The first 4 rows are patterns. Each new row is the sum of 2 different patterns, raised or lowered, with some noise. Before adding, each is slid sideways (what falls off one end comes back at the other) and multiplied by a number that may be negative. Names go in the order of the patterns.
Known rows, each followed by the names of its patterns:
[ 12 -16 -23  15   4 -21   5   4  -1   1 -24 -24  17  -5 -20   7   5  18
  19   9   3  -7 -15   3 -12 -17  -2  -6   5 -14   8 -13  17  12  -2  14] | k_939
[-21 -10  -5  24  15   3  13  18 -10  16   7  17  21  17 -14  15   6 -13
 -20   1  14 -11  -2   8 -14 -25  -2  11 -21   6 -22   4 -11  13  15 -14] | k_645
[ -6  12   5   4 -11   6 -20  -9  22  14  -4 -13  17  11 -20  -9   5  16
  23  20  -8  24 -24  -3   8  12 -13   5 -24 -17   1  -3  14  -1  10  -4] | k_822
[-24   9   0  -2 -12  19 -11 -14   7  21  25   5  23  -7 -20   4   9   0
  16  22   7 -23  13 -20  -7  12 -14   6  12   6  -9 -11  24  -1   8 -20] | k_533

New rows. What belongs after each?
[-24 -28 -32 -22 -41 -31 -35  -4 -24 -16 -13 -25 -26 -40 -21 -26 -32 -15
 -33 -25 -27 -27 -24 -20 -27 -34 -15 -31  -8  -8 -22 -33 -39 -34 -34 -27] | k_939 k_533
[-3 28  2 15  7 -3  4 28 12 11 40 40  8  0 30 25  4 25 48 26  7 27  3 26
 18 17 21  9 26 29 33 20 12 16 16 10] | k_645 k_822
[-20  -2   2 -26 -28  -9 -16 -33 -20 -11  -4  -7  -7 -29  -3 -50 -19 -19
 -12 -39 -23 -48 -31 -25 -26  -2 -13 -11 -30 -20  -9 -20 -11 -20 -14 -43] | k_645 k_822
[-18  -3 -54 -27 -22  -2  15 -25 -10 -17 -10 -22  -5  -1 -30 -29 -51 -27
 -19   2  -3 -29 -10  -9 -44 -40 -17  16  -9  15 -16  -8 -23 -24 -19 -11] | k_822 k_533
[  5 -14  -3 -24  22   6  -2  -4  -7 -13 -25   7  -8 -14  -5  -9  -2   6
 -13 -24  21 -13 -33   4   4  11  18  14   1 -23 -11 -13 -20 -13 -15  -7] | k_939 k_533
[ -9 -18  13   8 -20   3   1   7  -1  -3  -8  -2 -10  -9  11  -5   6  24
  13   0 -12 -21  -8  -2 -23  12   0   0 -14  13  -9  25  19   0  12   1] | k_939 k_822
[40 31 25 25 25 12 49 22 47 44 31 22 32 22 10 14 31 21 17 18 41 29  0 22
 32 15 18 14 35 10 24 20 12 -5 21 31] | k_645 k_533
[11 -5  7 17 26 28 23 26 23  5 35 21 29 20 16 10 26 19  2 10 11 19 12 22
 29  9 10 12 16  4 23  2 25 17 26 17] | k_645 k_533
[ 18   7  36  37  32  17  16 -14  32  22  11  20  27  21  25  28  21  23
   8  28   9   4  26  19  28   2  31  -3  29  45  29  30  23  18   8  20] | k_939 k_822
[ -9 -21 -16  -1 -24  -3  -9   0  -9 -17   9  -5 -12 -29 -17  -3 -18  -7
 -14   0 -15 -26 -16   8   1 -15   5 -11 -13   1  -1  -8  -4  -4  -5 -26] | k_939 k_533
[-39 -12  -3 -42 -38  -8 -25 -35 -21 -33  -3  -9 -33 -15 -12 -38 -31 -42
 -31 -26 -25 -14  -5 -29  -9  -8 -16 -11 -22 -19 -26 -10 -43 -43 -22 -30] | k_939 k_645
[21 22 22  0 21 11 21 21  0  5 22 24  6 34 27  9 16 24 29  3  5 33 18  8
  5  0  4 19  3 31 27 17  9 34 20 29] | k_939 k_822
[-20 -10  -8 -29 -13  -1  -7 -12 -27 -14   0 -21 -24  -7  -2   5   4 -11
  -2 -24 -20  -7 -12 -25 -10 -25 -17 -18 -10 -12  -6  -4 -15  -8  -1 -16] | k_939 k_822
[-43 -34  -9 -27 -45   5 -28 -20 -43 -31 -27 -22 -57  -2 -19  -8 -18  -4
 -12  18 -10  -8 -10 -19  -2 -15 -26  -2 -26 -35 -37  -8 -13  -8 -11 -34] | k_645 k_822
[-20 -21  -5 -10   2  -3 -11 -12  -4 -11  -3  -9 -16  -5 -13 -13   0  -7
  -2   5   0  -4 -21   3 -20  -5 -12 -22  -5 -12 -13  -5  -2  -7 -12   5] | k_939 k_533
[  3  37  12 -17   0  -4  -1  18  44 -12  42  -6  -7  26  10 -14   5  -3
   4 -15   5   8  24  37  -5   2  18  21  -8   8  23 -15 -20   1  13 -18] | k_822 k_533
[ -3 -11   5   8 -15  -8 -14 -18   7  26 -24   9  12 -17   0 -20 -26 -15
  -1   7  -9  -6  -1  18  11  -6  -9   5  -3  -8 -10  -4  -6 -26 -28   2] | k_939 k_533
[ 15 -32 -29  23   6 -24 -16 -23 -25   3 -41   1  10 -16 -30  11  -6  29
  24   1   1 -24 -14 -13  -8 -10 -18 -13  -4  -3  -5   4  15 -16 -19  10] | k_939 k_822
[-25 -17   4  -9  11  20   4   5   6  21   6   5  -2 -20  17 -10  -8  -4
   5 -14   6  24   5  16  21  15  -6 -10   5  25  20   0  19  21 -19   7] | k_939 k_533
[  1 -30 -17  -6 -30 -23   1  15 -25  -3  11 -28 -22  -9  -4  -1   3 -12
  -1   2 -26 -27 -35 -21 -32   1  -3  -2 -20   7   0   5   5 -15   3 -25] | k_939 k_822
[ 12   3  -5  15 -11   5 -10   4   9  -5  -5   4  -1  23  19   7  13  11
   4   9  14   7  10  15 -10   8  14   5 -13   2  20  -5   0   9  -5   0] | k_939 k_645
[ -8  34 -23   0  18  26  -7   3 -11  -9   2   9  27   5   9  11  -3  26
   9  13 -11   4  -5   6  30  20 -10 -13  20   8 -21   1   2  17  20  14] | k_645 k_822
[ 17   7 -16 -16 -11  -7  -5  24 -20 -20  -1 -27 -29   7  33 -24   8  21
 -16   4  -7 -11  14  24  -9 -17  16 -15   8  -1 -26 -10  -5  12  -2   2] | k_939 k_533
[ 17  -5  -5  20  15   4  -8  17  17  -1  -9   1   7   6 -12  40   9   1
   2  20  19  43  12  11  23  -5   7  -9   2   9  -2  10  14  17  10  33] | k_939 k_822
[-20  -1 -12   8  -1  -1 -11 -15 -31 -22  -4   3 -17  13 -11 -30   1  -5
 -28  -7 -14   3 -30   0  -4   0  -2 -20 -11   9  10 -18   8  13 -17 -12] | k_645 k_533
[ 25  15  -2  -9  -3  23  58  18  29  42 -17  26  16  14  -1  28   7 -24
  17   3  46  38  14  12  12  38   1  29  20  13 -22 -16  29   4  19  26] | k_822 k_533
[  8   4  -3   0  12 -21   0 -15  -8 -11 -22  -3  14  13 -24 -19   3  -4
 -19   9  -3  12  10 -11  -2  25  -1  -8 -17 -27 -11 -10   4  11 -12   3] | k_939 k_822
[-32 -23 -16 -11 -27 -17  -6  13 -17  18 -13 -35 -11 -19 -16  -9   5  -6
 -46  -9 -38 -16 -12 -19  -7 -21 -21 -23 -20  -7 -26   2 -29 -42 -20 -32] | k_822 k_533
[-29 -12 -11  -8 -38 -20 -23 -28 -48 -56 -29 -47 -16 -16 -22 -40 -14 -30
 -45 -19   2 -44 -22  -8 -31 -26 -26 -31 -30 -16 -30 -60 -11 -33 -21   2] | k_939 k_533
[-30 -21  -7 -31 -11   4 -13 -33  -6 -30 -26  -9 -23  -8  -5 -18 -23 -40
   0  -6  -1 -39 -49   1 -11 -30 -34   4 -19 -18   0   0  20 -27   2 -19] | k_822 k_533
[ -2   5 -16  11   8   5 -22  -2 -27 -14  15 -23  18  13 -18 -26 -13  27
 -20  -6  -8 -21   0 -18 -26 -32  20 -34   3   5   8   9  11  13   8 -10] | k_822 k_533
[  4  -3 -21 -18  12  18 -15  -1 -25   2  13 -18 -15   4  -5 -22  -6  -7
 -19 -12 -31 -11 -12  13  10 -16  -3  -3 -22 -13   7  15 -21  25  -1   0] | k_645 k_533
[17 18 25 22 -3 19  8 24 33  9 20 14 29  1 30 33 12  9  7  9 -6 27 32  7
 14 19  6  3  3 23 16 28 15 11 28 21] | k_939 k_533
[-12 -24 -11 -14 -30 -31 -32 -54   2 -27 -41 -20 -22 -29 -10 -20 -33  -3
 -44 -22 -14   5 -12 -42 -12 -19 -15 -10  23  -8 -47 -11 -18  13 -38 -17] | k_645 k_822
[ 14  19 -25  -5 -25 -26   6 -10 -21 -24 -53 -24  -1 -15  -1 -39 -21 -25
 -35 -21  -6 -28 -34 -26 -53 -40  13 -17 -27 -21  13  -9 -48 -19 -13  -9] | k_645 k_822
[ 24  23  11  22  -9 -17  18  11  -2  21  24  21   3  21  -4   0   7   0
   5   7  10  -2   3  15  10   5   3  -1  13  16  12  -8   8   9   1   0] | k_939 k_533
[ 10   1  11 -23 -15  40  12   4 -25  -5  18 -15  -8  -5  32  11   7   0
  40   1   2  27   5 -26   9 -12 -13  17  16  18 -19  21 -20 -10  23  -6] | k_822 k_533
[23 14 42  4 23 35 27 36 21 -2  7 24 19 -4 29  5 29 26  3 11 31 18  6 37
 43 16  1 15 20  2 35 50 21  9 35  8] | k_645 k_533
[ 18  20   4   0  -4  -5  -8   5  13  31   4  37  32  -6   5   8  32 -11
  16   8   4   7 -16 -18  10  39 -23  24  34  -1  -3  20   6  51  46  -7] | k_939 k_822
[ 15   6 -26 -42   4 -36  14   1  -3 -30 -25 -11 -10  -7  14 -45  -9  -9
 -33 -14  -7 -37 -22 -18 -20 -48   4 -33   1  22  -1 -11 -23   9 -25 -10] | k_645 k_533
[  5   7   9   3  -6  -8  -1 -36  -9  -5   7 -27   4 -34  -1   6  -9  16
   5 -14 -30   5   7 -22   3 -10  -2 -18 -33 -13  20 -12 -32  13   7  -1] | k_939 k_822
[-23  18  14   8 -32  27 -12 -32 -19  14  30 -13  14  -5 -40 -26  -1   5
 -12  21 -22 -25  -4 -14   1  -6 -40 -10   0  23   0 -13  31  10  -9  -9] | k_645 k_533
[-26 -38 -42 -25 -18 -16 -16 -16 -10 -32 -30 -23 -19 -24 -22 -12 -24 -23
 -15 -14  -5 -39 -25 -29 -24 -25 -16  -5 -15 -39 -42 -38 -43 -28 -31 -18] | k_645 k_822
[  7  19  -7  11   6 -18   2  14  16  -5   3  16  19   3  -3  -6  -6   4
 -10  27   1 -11  -6  22  -5  23  23  -3  -3  -9   9 -14  11  -2  -5  -4] | k_645 k_822
[30  4 35 20  1  8 36 49  8 43 -1 10 16 38 35 24 22 19  0 50 19 19 41 25
 19 44 33 28 30 53 11 41 12 -7 13 23] | k_645 k_533
[ 16  32 -10 -13 -26 -27   4   2  22   9  17  19  24  -6  46  32   3  29
  22  16  -7  37  12  20   3  20  10  -9  44  40  -1   3  -7  11  -9 -11] | k_645 k_822
[ 23 -22  -8  14 -11  -6   2  22 -17   7  -6  14  -2  10  24 -22 -18  13
  11  25  12  22  27   7 -10  25  25  38  39  16  12   2  10  -1  -4  -3] | k_645 k_822
[  1 -10  -8  18  25 -20  -4   3  17  35 -10   7  -4   6 -12  21  18  -3
 -32 -30  -6 -28   0  25 -11 -12  -7 -25 -29   2  15 -15  27  17 -12   8] | k_645 k_533
